The first 10 rows are patterns. Each new row is the sum of 3 different patterns, raised or lowered, with some noise. Before adding, each is slid sideways (what falls off one end comes back at the other) and multiplied by a number that may be negative. Names go in the order of the patterns.
In the rows, zero is written as 128.
Some rows, each with the names of its patterns after it:
[149 149 116 132 125 144 154 131 135 149 122 151 150 102 106 114 133 116
 120 137 115 114 122 140 117 127 133 120 151 152]
(2)
[100 157 103 150 109 108 130 155 135 149 102 108 111 126 144 116 122 123
 102 101 142 122 150 120 144 155 116 135 102 129]
(6)
[105 141 122 135 105 114 156 137 133 126 154 138 108 105 117 119 132 126
 112 109 119 142 141 147 157 132 151 107 115 156]
(8)
[149 115 136 110 135 117 105 149 141 144 106 157 141 116 153 132 124 132
 146 121 154 116 120 117 143 127 101 104 107 121]
(5)
[107 154 105 125 155 116 146 103 112 123 135 138 135 102 109 135 126 153
 111 101 127 156 157 110 125 121 121 157 106 109]
(4)
[156 125 123 111 114 140 139 142 141 115 156 132 135 136 136 100 127 124
 154 101 109 151 135 116 156 134 136 116 114 123]
(7)
[133 148 154 123 141 102 100  99 133 147 110 101 116 131 146 137 148 104
 139  99 137 130 112 156 142 136 106 117 115 150]
(1)
[120 102  99 115 107 149 129 120 102 146  99 101 143 145 147 135 153 100
  99 132 142 141 110 143 133 154 113 152 130 152]
(3)
[109 128 118 104 135 129 135 105 138 156 149 142 127 124 120 109 118  99
 145 128 134 120 144 145 131 143 145 104 124 104]
(0)
[107 156 100 106 132 125 124 110 130 149 138 102 143 102 110 132 139 121
 151 134 156 134 140 111 117 154 141 154 122 106]
(9)

New rows, each followed by the names of its patterns:
[118 141 135 144 147 142 127 138 130 135 159 123 139 120  72 131 146 127
  87 135 168 122 122 108 169 122 114 106 116  91]
(6) (8) (9)
[125  97 171 111  86 115  77 130 115 140  92 173 138 119 104  97 139 126
  92 126 101  74 143 133 151 117 117 107 113  68]
(6) (0) (9)
[169 169 141  82 105 109 152 112 151 159 105  98 126  99 122 133 157 168
 125 131 145 135 120  94 176 142 147 108 152 162]
(2) (8) (3)
[126 135 139 156 161 144 133 140 168 200 193 174 137 118 106 204  95 144
 161 127 109 101 185 140 142 130 152 124 117 124]
(8) (5) (9)
[159 129 131 135 130 163 151 139 181 161 165 113 128 138 192 203 154 123
 141 151 182 166 196 149 149 126 142 186 128 149]
(2) (5) (1)
[141 124 126 146 175 130 105 121 102 125 144  98 138 132 132 124 112 135
 119 124 121 117 105 114 148 108 154 173 158 158]
(2) (8) (0)
[124 138 125 131 109 131 123 158  96 144  75 124 150 154 136 146  98 137
 122 168  94 139 157 110 138 101  83  94 155 100]
(2) (3) (9)
[ 93 128 124 109  82 102  69 133 121  85  91  50 107  94  97  96  79  84
 115 127  95  75 124 122 131  80 127 135  57 128]
(2) (4) (9)
[143 121 145 169 196 143  98 105 167 162 190 194 100 204 165 146 106 179
 184 111 127 118 197 170 183 174 121 145 160 160]
(4) (1) (9)
[113 143 106 167 130 129  53 111 129  93 117 131 138 149 125 134  84 101
 172 144 156 135  92 131 162  97  67 109 154 121]
(2) (4) (9)
[ 78 127 137 112 108  86 149  55 117  62 156  91 108 136 122  99 131  98
 100  96 106 156 104 107  80  90 102 168 151 131]
(6) (5) (3)
[151 126  73 150  93 123 128 140 154 146 151  75  63  92 147 156 104 123
 108 168 125 155 144 128 102  78 102 133  71 145]
(7) (1) (3)
[104  98 142 153 123 128  79  97 109 108 174  73  64 113 157 159 136 145
 114 135 127 103 103 112 182 138 126 107  87 145]
(4) (1) (9)
[134 139 132 104 158 116 131 134 178 127 139 109 172 158 155  98 109 136
 129 126 168  98 183 151 152 126 161 146  91 163]
(4) (3) (0)
[ 90  61 119  70  84 104 136 142  86  98  73 107  68 155  71 133  85  49
  92 124  62 106  54  72  45  95  91  49  83  92]
(2) (6) (3)
[104  81  93  91 104 113 147 100 124  68 154  84  82 100 111  72  82  86
 126 142 118  61 112 130 141 107 139 128  69 115]
(6) (5) (7)
[165  99 131 139 148  89 189 123 151 115 128 140 209 137  99 106 119 157
 163 127 129  85 163 135 138 189 128 145 141 111]
(6) (4) (7)
[ 88 199 139 126 128 136  78 134 100 150 144 178 129  94 150 129 164 142
 129 125 148 141 136 109  89 167 117 162  93 123]
(6) (4) (3)
[ 84  96 132 120 111  78  62 106 106 142 144  81 130 113 121 104 126 115
  63 104  70 128 118  97 100 125  90 138 111 112]
(8) (4) (7)
[134 114 142 159 119 163 113 144 120 147 130 106 126 121 137 121 139 117
 120 169 126 111 159 132 172 145 165 145 107 178]
(6) (5) (0)
[ 97 143 146 108 142 101 132  62  91 124 116 109 129 134 110 151  88 133
 106 156 107  95 145 115 155 141 115 133  78 171]
(8) (5) (1)
[159 117 209 140 175 163 127 113 145 208 121 141 137 158 176 141 103  99
 166 129 165 153 121 148 176 203 164 211 162 122]
(8) (5) (4)
[144 151 151 123 148 115 157 148 161  85 170 103 163 133 134 119 135 114
 177 182 182 151 133 136 168 139 174 175 118 160]
(2) (6) (7)
[ 81 111 155 138 159 160 142 131 134 141 180 116 132 129 156 106 190 136
 197 131 129 118  99 134 157 175 135 113 115 136]
(1) (3) (9)
[184 159 126 152 137 121 168 122  90 118 115 159 158 154 103  85 173 123
 121 153 112 116 193 155 112 117 153 155 125 140]
(2) (3) (9)
[125 124 107  93 120  98 139 129  95 103  61  75  64  99 142  89  84 144
 156 140  86 102 125  90 106  90 121 105 128 146]
(2) (3) (0)
[127 121 151  92 106 155 155 124 138 141 156 137 105 167 186 109 149 102
 121 133 134 147 158 128 148 145 128 154 101 102]
(6) (5) (7)
[173 148 163 178 165 150 150 126 154 102 176 159 132 117 134 143 158 158
 127 130 130 162 162 146 164 160 146 140 147 122]
(7) (3) (0)
[129 164 119 152 106 121 125 144 125 104 100 101  87 125 126 136 132 116
 139 112 136 135  95 129 133 139  82 120 130 122]
(6) (5) (7)
[160  69 135  67 125  87 101 120  81  67  75 139  90 127 123  44 100 134
 137  58  95  72  98 129 114  77 105 172 104 129]
(5) (4) (0)
[153 117  95 170 124 163 132 150 174 139 169 145 151 153 145 180 117 147
 177 157 104 106 100 112 139 138 144 101 129 168]
(2) (1) (3)
[103 107  79 153 129 110  87  79  89 135 107 119 113 127 120  98  68  79
 114 131 101 113 144 107  56 115  98 173 137  64]
(4) (3) (9)
[163 199 142 189 128 167 168 138 136 129 101 144 142 186 146 151 118 161
 139 156 170 144 179 143 180 173 134 179 148 156]
(2) (5) (7)
[108 175 147 155 149 182 145 129 106 127 156 134 160  72 170 104 136 171
 165 144 207 155 101 149 148 154 141 105 151 156]
(6) (4) (9)
[ 87 167 119 126  65 107  75 114  97 102 136 143 157 132  95 140 130 166
 101 123 130  92  97  90 128 112 105 127 108  97]
(7) (1) (3)
[137 145 127 153 212 133 150 132 131 125 154 139  91 170 171 167 118 163
 171  95 173 107 183 141 151  90 142 157 213 147]
(4) (7) (3)
[164  96 113  79 120  81 163 136 123 146 128 123 142 140 127 130  80 107
 118 103 136 110 139 162  94 159 132 136 131 171]
(8) (7) (3)
[128 165 122 190  83  90 109 170 124 114  94  84  98 143 140 120 106 136
  91 103 182 155 180  92 172 161 123 181 115 133]
(2) (6) (5)
[ 77 110 115  64 131  74  90  87 131 150  51  73  83 112  80  87 131  90
 105 107 109 125 118 137 127 116  68  77  60 133]
(8) (1) (0)
[160 153 145 183 146 163 119 174 127 140 130 172 156 109 133 130 166 192
 180 192 166 135 134 121 148 166 159  96 113 115]
(6) (1) (0)
[ 91 183 132 110  66  79 125 139 115 118  93  94 118  82 173 139 135 110
 191 146  95 150 139  98 172 141  89 118 121  90]
(5) (4) (3)
[178 182 139 130  81 131 129 119 106 134 144 117  97  95 143  91 144 169
 115  91 120 173 129 156 115 143 122 128 111 122]
(5) (3) (9)
[ 77 134 143 104 121 101 116  93  88 108 102 125 112 144  93 160  97 106
 131 144 144 111 103  81 104 122  98 113 117 165]
(4) (1) (0)
[124 111 104 151  95  95  91 164 149 112 173 126 151  90 138 135 135 112
  87  94 101  88 130 103  95  90 170  94  87  90]
(8) (5) (3)
[114 135 146 141 145 111  66 121  91 130 121 143 166  74 126 109 134  83
 111 139  76  76 103  90 132 133 116 102 148 120]
(5) (1) (0)
[148 100 117 118 176 127 127 166  93 126 128 158 133  78 160 118 137 111
 162 116 137  98  97  70 125 129 151 123 109 109]
(8) (3) (0)
[108  78 109  89 116 104 139  93  95 113 130 104 103  99 127 122 147 101
 154 112 114 110  76 129 117 167  98  84 137 131]
(4) (7) (9)
[113 131 111 149 122 140 128 173 101 143  93 113 140  96 101 128  98 143
 114 156 175 152 119 141 142 142 113  99  77 115]
(8) (7) (0)
[161 140 185  97 136 108 125  51 151 159 108  56  73 133 118 144 188  97
 121  69 132 103 122 117 143  89  85  95 124 175]
(7) (1) (3)
[151 159 163 176  87 126 130 132 184 128 132 178 204 180 128 157 162 145
 161 123 106 113 189 114 170 183 139 180  84 143]
(4) (7) (1)
[122  63 123 117 162 124 101 140 103  90 109  84 145 135 146 160 144 139
 110 112  85 107 101 140  74  81 106 133 151 152]
(6) (1) (0)
[156 154 173  80 172 140 136 107 137 116 111 104 127 168 137 139 112 119
 140 171 109 118  94  94  78 153 112 140 110 126]
(6) (0) (9)
[178 165 144 132 101 101 130 110 132 168 189  90 110 114 147 136 155 135
 113 114 176 107 131 108 155 151 102 125 107 135]
(8) (1) (0)
[125 117  94 166  95  98  97 138  77 165  93 146 157 161 143 143  76 105
 118 186  86 129 113 101  99  91 140 127 172 159]
(5) (3) (0)
[145 109  88  96 170 154 130 152  87 158 156 175 154 172 179 122 155 159
 120 138 177 189 177 147 126 146 181 157 171 158]
(8) (1) (9)
[100 132 115 151  96 137 146 140 113  79 150  77 170  71 137 112  93 119
 139 120 107  91 106 106 101 117 104 120 140  63]
(6) (5) (4)
[ 86 139  73 118 125 119  97 142 115 135  78 117 115 142 106  87  84  51
 109 117 119  70  71 144 102 115 131  86  72  87]
(5) (7) (1)
[ 56 104  81  95  70 107 146 131 116 104 147 114  93  57 123  89 115  77
 112 118 124 141 126  91 120 106 163  72 126 148]
(2) (8) (3)
[110 161 165 183 165 201 208 143 191 110 159 134 203 157 172 157 168 191
 211 167 213 127 181 131 186 202 132 177 165 179]
(6) (5) (1)
[112 154 175 163 104 133 106 133 172 103 113 117 157  79 136 192 143 138
 131 149 128 145 130 129 106 134 134 141 137 106]
(8) (5) (4)
[136 142  90 132  96 123 106 167  84  71  93  70  83 117 125 120  97  92
 105  63 105 132 109 131 179 164 110 108 135 130]
(2) (5) (1)
[134 129 101  93  87 127  83  83  91 105 137 115 128  72  92  72 143 130
 112 106 118  84 132 118 126 102 113  85 103 116]
(6) (4) (1)
[139  65 128 115 129 133 119 133 177 154 127 115 134 158 173 153 146 123
 110 131  91  81 172 145 130 110 128 180 165 126]
(4) (0) (9)
[149 147 114 163 158 204 169 154 161 127 173 162 188 149 173 126 166 142
 119 137 165 161 151 133 149 133 179 198 144 138]
(6) (4) (1)
[152 164 163 120 153 164 133 129 143 188 111 139 146 142 151 153 141 134
 117 138 141 176 207 212 172 171 111 122 143 195]
(2) (1) (3)
[125 130 136 108 140 175 105 101 135  95  91  95 123 145 112  56 137  90
 115 124 167 136 142 100 137 120 115  82 111 156]
(8) (0) (9)
[111 170 150 155 108  80 161 146 159 150 130 137 148 111 132 149 173 142
 105 105 128 124 179 161 125 117 143  95  90 152]
(8) (7) (3)
[ 60 129  96 126 111  92  89 124  79 120 101  75  87  77 119  74  73 125
  73  69 135 137 139  80 109 122  82 122  95 100]
(2) (6) (8)
[148 160 142 177 147 145 193 116 128 130 154 150 123 175 118 116 159 173
 130 160 154 136 139 159 153 131 115 126 122 161]
(2) (8) (5)
[104 121 134 147 136 119 125 127 156 152 159  98  94 104 114 101  94 114
 111 129 175 136 144 142 179 123 115 131 137 111]
(2) (8) (0)
[146 106 122 197 146 160 150 139 145 190 166 179 132 162 147 171 184 159
 115 134 173 192 166 127 175 157 123 186 150 170]
(2) (7) (9)
[212 135 182 135 169 116 156 178 163 167 127 141 158 132 152 166 159 172
 173 174 159 106 158 181 203 156 167 184 201 156]
(5) (4) (3)
[158 105 129 143 146 129 157 196 118 107 131 123 127 144 157 110 157  95
 138 129 132 120 106  82 110 111 160 146 143 115]
(5) (4) (3)
[102  93 104  98  67 114 138 105  97 109 161 164 174 150 101 102  88 121
 139  96 142 135  94  95  94  95 108 171 140 109]
(5) (3) (0)
